All groups share one centre, and each spreads out both ways along 9 directions, with some noise.
In the rows, 128 means zero.
Some rows, each with its group after it:
[ 98  61 165 153 132 156  92 141 138 177 151 101  83 141 120 102 125 145]
G
[134 116 114 165 100  77  79 138 131 113 142 127  83 127 103 102 147 167]
L
[165 174 163 138 116  78 158 243 131  95 120 118  64 128 123 138 136 135]
D
[118 159 116 128 124 107  77 111 143 118 173 156 148 151 122  81 154 166]
R
[ 99 106 156 131 174 125 159 148 134 142  89 145 101 102 107 133 100 110]
D
[148 146 164  82 120 127 149 128 114  63 138  85  96  96 139 138 122  96]
N
[151 145 134 158 119 141 140 160 123 158 119 140 170 147 131 136 140 158]
R
[ 82 141 142 191 134  54 146 153 132 135 112 150 182 127 120 132 148 188]
D
[ 83 104 150 171 128 135 115 159 119 138 142 117 111 140 122  96 121 128]
G
[146 134 143 148 104 106 131 146 118 110 134 102 155 135 131 132 133 153]
D
[102 104 114 177 132 108 113 163 142 150 114 145 105 146 126  98 154 159]
N
[146 124 137 127 131 140 109 157 135 164 126 123  92 134 116 123 124 133]
R
[116 129 119 156 123  84 110 139 122 159 106 116 144 103 107 131 126 155]
G
[134 117 118 142 118  80 137 159 135 117 119 129 114 159 120 150 106 132]
L
[ 97 131 123 158 133  84 129 127 120 135 108 131 153 113 111 134 120 147]
D
[104  82 157 133 147 154  86 127 155 188 143 128  98 133 122  94 150 165]
R
[123 153 116 130 135 162 112 155 149 208 155 158  89 157 127 140 147 127]
R
[110  87 131 155 145 107 130 116 144 157 105 145 142 140 116 132 139 169]
G
[123  87 158 139 118 113 116 112 117 106 124  87 135 111 120 115 122 151]
D
[119 132 125 143 140 128 129 154 132 156 120 142 121 144 122 127 130 135]
L
[ 64 143 134 153 161 148 132 108 127 116 144 179 173 131 133  80 136 128]
R
[140 105 147 155 116 122 108 150 135  99 131 121 124 135 129  80 148 166]
N
[126 153 158  99 178 166 132 110 141 125 141 187 122 110 110  95 123 124]
D
[143 105 164 129 128 117 107 156 138 156 122  88 114 137 120 123 146 169]
L
[119 136 134 139 120 132 139  77 104  79 136 143 149  76 112 121  98 111]
L
[228 118 122 104 150 128 159 165 137  93  59 163  73 134 112 117 136 145]
G
[141 110 159 133 141 142 118 140 152 175 136 129 161 175 135 121 161 183]
L
[ 77 124 128 167 120 115 142 162 118 161 147 116 128 160 132 160  98 107]
G
[ 83 117 131 145 133 103 101  97 134 132 155 135 115 129 114 117 151 157]
L
[104 107 140 128 139 114 124 120 133 139 130 118  89 121 123 133 154 145]
N
[ 92 108 141 162 110  44 119 130 132 123 132 100 118 117 113 151 141 170]
D
[123  85 137 175 108 111 124 158 143  83 132 141 178 153 151  78 121 157]
N
[141 107 135 161 119 104 109 169 127 136 101 115 109 131 111 107 139 164]
G
[134 153  85 129 130  88 138 134 137 107 131 170  69 157 115 148 144 124]
G
[ 97 132 144 123 116 160  64 129 127 183 186  97  80 111 115 106 116 116]
G
[147  88 120 164 125 124 127 169 120 195  67 101 139 132 113 146 107 144]
D
[137 148 102 154 124 103 102 158 137 142 121 152 144 153 118  99 138 159]
R
[132 133 151  77 152 136 151 146 160 123 166 140 112 214 150 151 130 116]
L
[133 124 127 159 147 140 138 175 116 148  76 146 138 120 113 100 110 132]
D
[124 112 124 153 118  92  77  93 124 162 144 131 139 126  77 128  98 171]
N
[118 124 139 140 129 113 142 119 116  97 120 127 144 107 119 133 104 122]
L
[173 114 140 109 118 112 130  92 122  62 135 123 128 127 113 124 110 138]
R
[ 88 155 114 159 145 126 128 166 117 128 119 153 113 120 121  97 122 106]
R
[172  87 136 139 119 123 145 125 130 140 102 122 110 146 115 158 120 154]
R
[135 115 139 171 154 149 123 216 130 151  86 142 113 158 126  66 149 153]
L
[102 145  98 152 128  95 100 145 134 144 133 150 108 141 111 113 136 142]
R
[159 120 127 114 131 147 132 153 135 164 116 127 103 137 115 152  91 108]
N
[195 145 108 115 145 125 142 163 128 134  54 148 106 105 106 127 121 132]
G
[133  96 130 151 175 130 163 151 124  92  55 167 123 108 113  84 123 132]
G
[125 123 135 118 141 148 134 135 127 120 132 136  90 124 124 115 120 105]
N
[159 129 145 154 111 125 121 180 124 126 123 118 120 145 130 112 141 156]
D
[125 152 122 124 137 134 114 139 112 102 134 141  79 107  93 102  96  94]
N
[163 125 155 102 124 136 171 174 123 111  97  90 111 113 144 157 109  99]
N
[134 134 135 126 123 142 133 131 118  76 144 144 148 127 127 100  84  99]
N
[146  99 154 118 128 156 102 104 138 165 150 122 106 126 119 124 138 153]
L

New rows. What belongs after each?
[157 107 137 151 136 184 113 143 120 137 115 160 104 107 115  72 127 137]
L
[139 140 138 174 117  92 116 189 109 109  92 107 114 110 111  87 153 167]
N
[133 187 112 107 123 131  93 153 147 200 165 137 150 152 134 142 137 142]
R
[180 142 131  96 124 161  76 145 136 205 118 106  98  89 104 120 118 134]
G
[104 118 149 129 153 118 152 148 142 129 128 137 156 180 140 133 130 141]
L
[154 160 123 145 126 145 106 201 110 135 105 123  99 106 112  81 118 112]
G
[120  93 132 138 159 132 117  99 138 109 117 163 164 143 120  80 122 155]
R
[164 107 122 150 108 150 125 196 163 134 133 150 121 183 163  98 152 143]
N
[113 137 117 145 127  89 119 163 125 115 124 121  85 131 112 119 129 126]
L
[172  56 133 168 118 117 118 155 136 157  91 124  79 149 106 128 139 177]
R
[186 106 129 137  99 108 111 133 145 168 129 120 124 163 116 159 149 191]
R
[121 125 113 142 133 144 139 171 165 163 133 160  91 176 164 129 187 140]
N
[ 39 121 128 184 114  94 134 138 121 140 182 129 133 173 130 156 119 125]
G
[103 119 109 172 156 140 122 174 137 181  98 171 119 149 120  94 134 138]
R
[181 154 153 123 113 138 121 186 132 131 123 101  81 134 139 111 191 162]
N
[115 157 117 139 143 141 126 138 124 144 137 158 105 137 119 114 149 131]
N
[149 115 140 133 126 155 139 149 133 178 127 127  89 139 123 157 128 128]
R
[ 79 180 119 141 159 132 119  80 106 154 151 175 137 120  89 123 136 137]
N
[112 113 134 116 145 119 135 142 146 176 118 110  53 129 132 164 173 137]
N
[169 111 139 114 131 143  88 157 145 170 121 120 117 139 116 106 127 154]
R
[ 89 105 107 182 100 105  93 102 112 109 152 115 138 147 126  95 152 156]
D
[137 127 140 117 162 154 133 128 128 154  99 154 136 104 107 109 109 129]
D
[133 104 150 139 114 117 116 107 129 105 148 123 163 128 126 114 113 149]
N
[158 144 147 133 130 177 167 166 109 110 114 132 158 139 143 120 106 103]
D
[144  59 128 168 101  97 101 160 160 168 119 118 140 164 134 127 126 182]
N
[120 115 127 145 138 105 126 164 147 144 130 143 119 175 129 124 139 152]
L
[111  92 156 145 125 127 107 117 137 167 148 113 145 140 125 129 136 168]
G
[ 99 156 142 138 141 148 171 128 103  86 132 156 143 116 132 122 113  97]
R
[146 173 137 106 115 150 115 121 124 134 173 132 138 135 130 133 130 128]
G
[128 129 194 129 157 125 146 140  93 131  72  70 114  61  99 120 163 163]
N
[120 130 178 154 129 139 150 118 109 108 131 121 204 119 137 115 134 161]
R
[123 160 113 151 108 101  86 168 112 148 127 101 101  98 103 109 122 128]
G
[112 116 189 137 158 110 153 148 132  91 117 133 121  99 118 105 127 145]
D
[164 137 126 139 120 155 109 153 145 149 151 161 138 170 136 105 137 151]
N
[145 128 134 132 141 151 118 142 132 131 118 149 112 128 121  94 137 140]
G
[135 167 170  91 122 162 147 144 116 176 153  85 132 103 136 183 104  99]
R
[ 92 138 175 102 145 141 126 110 116 113 146  97 153  84 125 116 103 105]
R
[ 95 133 128 157 152 138 122 117 128 150 130 166 148 136 112 106 139 149]
N
[149 121 149  98 146 146 122 101 128  94 131 138 155 130 124 102 107 131]
R
[204 144 132 101  96 114 112 160 125 127 127  89  88 126 107 151 114 134]
R
[149  90 126 163 109 109 104 161 139 146 118 124 143 145 116 115  98 155]
N
[108 156 134 104 136 139  87 165 136 182 152 106  75 112 117 126 120 105]
R
[147 135 154 131 135 155 113 133 115 114 134 136 130 121 110  83 128 144]
N
[138 145 134 115 151 132 133 122 114  90 100 138 126  78 110  95 116 115]
G
[131 103 146 141 135 122 113 150 123 137 105 108  87 113 106 107 133 143]
N
[146 138 162 109 127 136 142 137 120  91 131 107 123 114 135 118 135 127]
N
[167 129 103 161  84 142  87  89 134 159 159 170 134 116 106 122 142 175]
L
[132 102  64 130 152 190  50  84 136 231 110 176 117 136  91  80 124 136]
D
[ 98 126 107 193 125 113 122 183 144 103 132 175 135 165 154  67 173 151]
N
[113 106 159 147 121 148 113 133 135 133 171 127 119 160 135 109 141 150]
G
[120 123 135 110 143 146 146  97 143 183 140 140 142 145 132 182 124 126]
N
[124 132 141 118 130 127 115 127 128 131 139 119  82 121 116 124 148 138]
N
[140 104 108 138 136 150 144 127 135 149 113 171 106 135 113 145  92 106]
L
[150 116 122 147 118 122  96 156 142 159 134 134  91 148 114 113 135 151]
N
[152  84 151 147 127 146 142 123 109 102  93 126 133  83 108 104  86 124]
L
[157  90 108 160  96 115 109 177 164 163 131 141 133 181 145 125 127 160]
N
[119 169 130 134 122 121 147 145 104  99 130 121 145 115 123 137  99  98]
G
[158 116 115 159 131 115 156 173 138 143 104 163 120 189 128 151 139 152]
G
[123 100 158 117 132 121 117  92 123 137 133 101 122 107 105 143 110 141]
N
[180 170 127  98 143 169 150 166 107 172  99 127 104 118 101 164  86  91]
N
[190 152 136 132 118 157 121 218 146 158 133 142  63 166 128 118 153 138]
D
[103 131 116 133 141 106 141 108 133 116 137 159 111 139 118 144 127 119]
G
[162 101 105 175  99 125 111 200 161 138 126 157 143 189 154 101 130 154]
N
[101 151 178  92 139 170  97 138 134 176 174  89  99  98 130 119 130 111]
R
[135 131 158 140 124 116 156 143 112 100 108 105 181 111 138 127 125 144]
N
[ 81 124 151 172 144 115 186 170 134 121 127 156 141 157 143 145 134 131]
D
[127 148 163  96 149 121 151 111 104 152 104  81  93  82  98 181 135 121]
N
[141 137 108 121 101 121  70  73 111 126 152 106 146 114 108 112 125 147]
D
[166 143 123 129 124 126 116 143 135 126 131 148 106 143 121 109 152 154]
G
[131 115 141 147 118  88 106 148 136 110 139 117 121 149 124 111 148 171]
L
